The first 5 rows are patterns. Each new row is the sum of 2 different patterns, raised or lowered, with some noise. Before adding, each is slid sideways (what falls off one end comes back at the other) and multiplied by a number that may be negative. Names go in the order of the patterns.
In the rows, 128 means zero.
Some rows, each with the names of its patterns after it:
[106 157 114 141 109 100 161 112 105 131 147 143 125 107 156 126 149 154
 134 116  95 143 115 126 126 157 120 128 116 107]
J_838
[101 159 131 138 128 139 128 109 146 150 154 128 114 144 102 150 104 112
 117 118  99 151 119 125 124 141 138 137 117 126]
J_361
[120 119 125 137 130 152 130 119 103 143 139 143 150 110 155 157 136 129
 128 134 142  97 157 104 131 121 115 120 116 103]
J_817
[105  98 129 111 147 136 131 140 104 146 154 110 126 123 134 158 109 144
 132 142 119 140 110 157 104 161 116 124 109 122]
J_880
[146 161 106 138  94 112  96 141  99 100 109 123 135 124 141 114 161 154
 157 159 145 131 109 141 124 153 100 106 121 142]
J_639

New rows, each followed by the names of its patterns:
[171 156 149 147 142 148 132 155 149 154 154 178 169 188 158 153 125 193
 174 180 181 155 187 176 181 176 180 167 165 146]
J_361 J_817
[ 71 117 101  80  98  76 102 137 101  89  85  88 124 101 120 112 108 114
 126 133 118 115  97  93 106 129  95  83  69  91]
J_361 J_639
[131 141 127 136 155 139 133 142 103 137 143 137 154 135 120 182 147 121
 155 143 145 137 113 180 127 140 175 148 132 109]
J_838 J_880
[125 132 129 145 156 139 123 113 121 161 136 171 137 147 172 168 153 164
 120 149 149 119 149 115 134 144 132 156 106 119]
J_361 J_817
[130 162 119 170 176 185 162 192 124 194 183 173 140 142 131 190 156 213
 151 184 143 185 177 177 184 142 146 131 172 149]
J_361 J_639
[113 124 130 109 125 147 141 155 149 137  82 139 107 154 117  74 124 148
 130 130  89 129 104  85  93 115  73  90 113 138]
J_838 J_639
[ 69 126 116 133  84 117 156  95 126  94 112  99 122  81  99  81  79  88
  92 119  69 106  85 148 111 100  78  66  84 101]
J_817 J_639
[112  76  96  97  73 106  76 109  77  70  74  86  86  79 106  79 114 107
 117 102 105  62 110 103 106 101  78 108 120 100]
J_361 J_817
[ 95  64 103 110 119 111 135  80 140 131 135 127 115 102  96 118 118 109
  78  79  98 112 122 148  74 101  58  90  86 107]
J_361 J_639
[117 152 177 102 147 100 112  87 113 141 110 109 156  92 135  99 105 162
  67 129 124 122  87 121  90 159  57 130 102 110]
J_838 J_880
[139 152 134 140 101 143 149 170 142 145 109 130 145 130 135 113 150 155
 135 115 158 117 177 120 148 138 129 146 171 170]
J_838 J_817
[126 136 135  88 133 128 140 160  93 155 150 138 117 132 115 156  79 168
  94 121 102 107  98  90 100 103 128 124 132 132]
J_817 J_880
[102 142 166 138 160 105 181 155 166 169 169 111 122 154 134 128 131 154
 144 142 154  97 122 152 130 139 124 134 150 110]
J_838 J_361
[148  98 138 148 116 128 139 130 147 110 120 120 106 109 134 130 123  93
 126  89 132  81  88  96  97 120 101 120 152  94]
J_817 J_880
[ 98 106  82  74  87  53 125  46  70  86 102  96 101  98 120  73 105  83
  99  97 114  93  99 111 101  97  79  71  80  78]
J_817 J_880
[109 150 146 138 118 114 162 110 116 112 155 144 123 151 104 143 169 136
 154 148  96 166 128 125 128 140 139 143 125 179]
J_838 J_361
[101 149 134 147 120 179 125 158 154 142 116  97 128 129 149 120  78 118
 128 139 142 102 148  77  88  73 136 111  85 130]
J_361 J_639
[155 157 145 146 147 139 101 110 116 169 133 140 130 144 108 113  77 163
  94 104 102 138 128 149 120 144 133 170 163 180]
J_880 J_639
[122 137  99 106 103  85 107 112 111 114 129 120  68 128 112 140 125  69
 127 102 119  71  81  98 110  62 124  82  82  95]
J_838 J_361
[107  90 132  87 115 103 130 121 142 120 146  88 113 140 149 142 163 136
 147 164 112 119 122 119 157  81 126 119 130 123]
J_817 J_880
[149  98  93 126 132 112 112 149 124 141 122 126 105 188 143 168 140 122
 170 108 124 136 174 130 117 111 173 148 181 145]
J_838 J_639
[135 102 135 127  88 141 157 105  95  97 108 151  73 101  95  96 112 126
 141 128 112 137 119  98 134 125 139 153 146  98]
J_838 J_817
[175 149 157 153 118 150 186 141 155 131 131 176 112 152 132 159 150 136
 125 155 126 153 157 146 143 125 172 137 138 125]
J_838 J_817
[ 97  98 153 109 146 138 122 168 159 165 176 149 138 114 132 122 129  99
 115 141 128 134 145  88 153  75  86  92 138 102]
J_817 J_639
[146 127 116 156 118 161 125 160 133 183 145 140 123 107 155  98 117 102
 113 112 103 110 163 124 149 136 122 170 163 153]
J_817 J_639
[ 94 120 127 115 148 155 163 141 142  99  90 124 103 156  75  73 119 128
 134 139  72 137  71  95  73 134  78 101  74 127]
J_880 J_639
[124 139 173 166 108 120 102 161 153 149 164 169 137 154 172 136 167 107
 168 113 145  88 108  89  81 121 118 169 131 140]
J_880 J_639
[174 125 171 107 168 138 148 156 140 112 115 148 133 153 146 190 145 138
 113 147 141 182 158 137 160 157 176 136 129 154]
J_838 J_817
[ 99  70 122  79  79  87  51 101 118  95  82  92  83 142  95 115  90  97
  64 121  71 145  84 147  75 112  97 102  79  62]
J_880 J_639
[145 125 112 154 115 151 155 141 136 109 175 129 129 114 178 141 150 148
 104 143 192 132 151 121 116 181  96 141 120 160]
J_838 J_817
[176 185 198 159 148 172 120 174 112 135 150 162 115 168 133 135 161 145
 143 158 140 150 124 174 180 143 172 161 160 145]
J_361 J_817
[107 135 106  96  90  90 119 100 110 117  67  92 109 117 127  69 129 133
 107  78  89  86 145  81 113  85  89  98 100 149]
J_838 J_361
[153 127 160 130 160 111 131 138 179 137 174 116 154 103 128 128 142 100
  96 126 151 136 162 139 149 187 178 181 195 141]
J_361 J_639
[107 112 124 120  84  83 118 133 109 140  96 162 116 148 128 151 113 136
 133 142 117 122 118 126 122 126  96 125 133 112]
J_361 J_817
[114 149 120 113 125  79 147  93 106 101 121  89 149  92 137  90 136 128
 140 117 136 126 137 135 109 113 123 111 125 117]
J_361 J_880
[188 139 183 153 162 202 154 198 181 148 162 128 185 158 126 155 137 116
 175 164 187 149 183 174 171 130 167 139 198 180]
J_838 J_361
[172  93 167 110 164 135 149 119 184  78 168 116 128  96 110  93 108 131
 135 117 131 119 137  90 144 172  92 101  94 131]
J_361 J_880
[114  93 121 131 133 155 117  99 124 114 129 142 110 120 123 102 107 121
 113 156  87 138 117 111 124 152 131 117 133 128]
J_838 J_361
[111  50  89  86 113  96 130  88  85  96  71  73  86  93  94  54  45 101
 100  77 104  46 124  89  93  85 121  59 109  67]
J_361 J_880
[143 164 143 113 136 100 103  99 123 115  75 131 109 128 106 131  91 133
 150 140 170 144 130 112 120 131 167  82 100 112]
J_880 J_639
[151 108 200 167 174 164 142 113 136 156 166 161 174 168 165 173 153 135
 122 183 125 173 103 100 157 107 113 150 184 154]
J_838 J_639
[151 126 118  97 142 162  90 126 104 106 140 126 166 117 147 121 136  87
 151 111 159 138 142  89 134 100 124 152  87 152]
J_838 J_880
[139 138 166 147 139 172 138 158 147 147 176 137 191 145 148 152 166 179
 167 185 151 180 164 167 150 178 152 183 150 154]
J_361 J_817
[106  65 113  73  87  94 104 101  96  94 116 134 133 129 140 118  92 100
 132 120 127  66  96  77 132 100 119  74 104  48]
J_361 J_639
[ 94  93  81  83 112 111  81 107  87  81  54 101  96  74  69  90  83 102
  68  97  56 134  94 108  82  92  96  84  77  96]
J_838 J_361
[110 137 161 121 159 108 174 165 151 140 150 101 159 133 163 139 151 126
 166 158 171 121 132 134 129 140 117 138 108 104]
J_361 J_639
[125 160 130 178 162 151 133 140 123 185 121 178 159 178 132 174 187 156
 141 127 152 146 151 137 114 141 133 142 154 184]
J_361 J_639
[ 94 108 104 103  92 130  98  89  83 123 138 132 128  94 160 123 159 130
 120 111  91 108 127 133  86  93 118 136 139 140]
J_361 J_639
[147 165 159 127 155 112 155 128 154 138 179 119 168 112 144 138 182 144
 174 159 128 183 120 127 147 151 176 130 112 180]
J_838 J_880
[106 155 171 142 152 132 139 137 135 156 142 144 122 181 200 140 156 145
 153 133 118 173 132 164 158 105 147 122 135 159]
J_838 J_817
[114 118 140 127 130 122 100 108 121 135 133 118 103 151 113  96 138 150
 149 122  99 154 103 153 124 115 108  94 112 131]
J_838 J_361
[107 102 112 116 147 116 141 114  98  82 153 122 142 127  85 167 138 115
 123 132 135 132  78 166  98 138 131 115 105  86]
J_838 J_817
[158  99 148 142 141 118 140 109 157  74 161 107 144 125 132 143 115 118
 105 114 121 124 147 132 109 133 105 143 131 118]
J_817 J_880
[105 163 123 126 167 133 133 157 155 152 138 118 152 116 146 160 160 118
 108 134 113 150 114 133 126 134 128 120 112 179]
J_838 J_817
[141 134 158 175 162 130 125 126 139 191 160 148 138 102 170 112 138 132
 148 151 144 135 174 158 160 196 174 159 141 174]
J_838 J_639
[116 144 155 154 142 142 136 123 148 129 138 182 166 140 162 172 155 126
 153 165 155 151 100 136  94 138 105 124 145 120]
J_361 J_639
[136 133 134 132 158 156 139 110 152  96 166  93 136 111 118  90 146 106
 108 126 130 151 144 121 134  89 167 150 126 128]
J_361 J_880
[161 166 162 144 166 143 162 179 190 160 187 170 169 143 162 161 155 174
 182 158 163 145 165 167 150 153 158 156 146 150]
J_838 J_817
[106 123 140 113 141  88 113 130 114 133 111  67 107 118 122 117  79 105
  91  93 106  85  82  76  92  91 111 120  98  75]
J_361 J_639
[116 167 126 178 101 137 105 139 130  84 143 133 147 125 124 145 123 131
 158 101 115 122 146 181 106 155 139 148 104 149]
J_838 J_880
[124  99 132 130 112 155 123 101 128 103 130 134  78 128 133 115 113 110
 138 139  92 107 114 108 126 145 137 128 149 127]
J_838 J_817
[ 87 133 134 130 165  96 130 168 137 131 122 108 154  85 150  93 136 110
 129  96 133  77 128 122 138 140 146 171 128 132]
J_817 J_880
[ 75 133 110 138 119 108 105 118  63 135  88 122 123 154 130 126 150 133
 122  85 125 103 138 105 111  67  99  89 128 154]
J_838 J_639
[148 121 172 136 143 149 117 158 171 171 142 154 136 181 143 178 121 140
 122 156 138 165 142 167 134 169 181 164 174 148]
J_817 J_639
[125 102 140 144  93 129  89 132 124  85 102 114 117 164  64 125 107 125
  93 123 111 124  68 121  99 118  78 127  68 101]
J_361 J_880
[175 105 147 108 169 144 182 171 194 138 178 172 151 146 115 144 137 178
  98 109 101  94 140 116 136 123 145 117 165 152]
J_817 J_639
[131 120 151 124 111 138  80 149 121  94 109 106 101 157 100 128 117 139
 117 133  97 137  82 165 110 122 104 122 101  80]
J_361 J_880
[189 136 189 136 147 114 145 139 146 142 129 161 144 173 141 105 167 180
 137 146 136 185 159 156 166 165 178 153 176 158]
J_817 J_880
